The same things were measured in two ways. Each way mixes the same 3 hidden numbers, adds some noise and spreads widely along 3 directions of its own, which tell nothing about the thing.
In the rows, 128 means zero.
Some things both ways: the first way, then the second way.
[153 125 165 128 174 114 103 149 117 141  97]
[128 161 171 110 173 120 132 181  71 128]

[180 111 162 123 156 135 130 159 156  92 127]
[114 136 105 134 172 114 113 113 190 134]

[181  69 160 144 124 146 137 143 150  90 149]
[155 130  94 154 111 111 123 126 139 149]

[161  76 159 147 155 154 128 156 167 151  77]
[104 192 142  88 154 144 160 115 118  99]

[143 110 159 109 188 109  95 157 141 161  91]
[ 84 159 135 111 147 110 122 120 125 122]

[193 106 146 144 144 143 121 128 118  83 130]
[131 129 138 146 164  84  99 178 108 170]

[168  97 159 113 183 110  75 138 103 123 143]
[139 135 137 147 143  76 108 190  87 177]

[168 119 156 106 147 101 117 151 133  99 144]
[137 139 124 146 156  91 117 164 145 152]

[186 103 120 107 115 104 137 134 144  98 143]
[153 148  80 145  88 121 133 106 135 144]

[162 111 156 131 172 133 110 144 136 132  96]
[110 160 148 119 155 122 128 145  94 119]

[220  99  85  98 137 127 111 112 116  89 131]
[129 157 116 130 106  98 128 143 112 158]

[134 121 158 156 123 124 152 135 141 172  78]
[ 94 182 161  92 126 112 137 156  56 139]

[177 122 158 124 142 120 140 154 144  85 134]
[109 133 117 143 181  88 104 141 180 142]

Other things, the second way, with their names:
J958: [117 217 163  42 153 166 183 145  51 145]
J927: [146 138 147 130 185 109 118 187 102 165]
J860: [145 146 125 138 170 115 122 158 139 136]
J227: [113 166  89 127  97 107 147  91 174 123]
J709: [ 95 189 157  86 134 119 147 144  69 137]
J198: [104 161 155 127 211 109 124 157 153  99]
J721: [111 160  94 144  93  80 135 114 179 133]
J172: [121 146 144 138 174  85 116 179 127 156]
J770: [161 139  98 143 136 103 123 144 153 170]
J752: [145 153 119 132 113  90 129 164 104 180]
J805: [118 160  97 130 111  91 139 113 178 150]
J474: [161 159 122 138 122 108 147 171 110 154]
J223: [102 194 137  98  97 138 170 114  78  99]
J751: [144 164 116 108  83 117 143 144  59 173]
J296: [132 157 129 122 124 108 129 159  93 169]
J445: [ 97 167 138 122 142 107 133 121 137 100]
J238: [125 166 108 112  91  78 137 144 116 202]
J985: [131 153 103 131  77  95 125 128  93 185]
J975: [119 162 184 112 217 120 124 199  88 127]
J428: [ 71 177 144 129  77  84 134 114  90  97]
J738: [124 150 109 121 152  66 119 163 167 201]
J89: [144 151 119 159 133 109 138 143 141 100]
J950: [132 163 144 101 171 125 134 153  98 156]
J715: [ 94 171 133 110 145 114 139 116 138 103]
J62: [119 162 104 118  78 105 139 114 100 158]
J460: [116 154 139 125 143 126 129 138 104 113]
J959: [115 162 138 108 138 120 135 138  95 123]
J676: [142 129 130 158 161  90 114 168 143 145]
J482: [101 172 125 131 139 141 158  91 157  56]
J63: [104 167 140 147 167 126 145 123 175  50]
J507: [115 183 154  93 118 117 149 156  47 151]
J747: [135 140  85 143 122  88 122 122 190 158]
J188: [146 114  73 196  94  89 108 113 188 126]
J745: [116 129 157 180 163  77  97 181 114 106]
J569: [ 85 184 157 109 146 107 140 143 104 113]
J590: [113 157 162 143 129  48 107 200  69 172]
J427: [162 127 139 169 131  79 103 193  95 171]
J753: [ 86 183 105 120  66 121 155  64 133  74]
J562: [156 139 116 160 152 101 126 158 150 146]

Some of these things the first way, each followed by its name:
[157 119 177 126 184 133 117 168 146 113 104]	J198
[168  83 135 112 187 133  87 141 136 156  82]	J569
[165  86 129 113 128 107 126 133 137 152 118]	J62
[144  54 172 126 141 120 128 171 187 154 121]	J227
[168  93 146 116 174 115  75 130 106 147 123]	J590
[155 101 156 139 159 132 120 144 139 144  97]	J959
[153 116 173 120 155 124 142 178 175 117 100]	J63
[177  70 151 119 213 139  56 137 110 132 112]	J950
[206  84 112 116 137 128 102 115 115  95 146]	J752
[208 107 119 108 105 123 157 134 149  63 164]	J747
[164 102 154 121 174 132  99 145 133 134  98]	J460
[177 103 154 109 146 115 124 148 139  90 153]	J562
[174 121 159 116 160 115 120 154 130  91 136]	J860
[183  89 157 133 151 131 103 130 109  90 158]	J427
[168  83 134 100 117 104 139 151 169 120 139]	J721
[224 119 106  95 119 113 131 120 117  53 160]	J770
[136 115 145 139 138 112 127 132 134 185  71]	J958
[176 117 119  80 166  93  81 125 105 123 126]	J296
[170  70 139 142  93 118 143 129 143 133 145]	J238
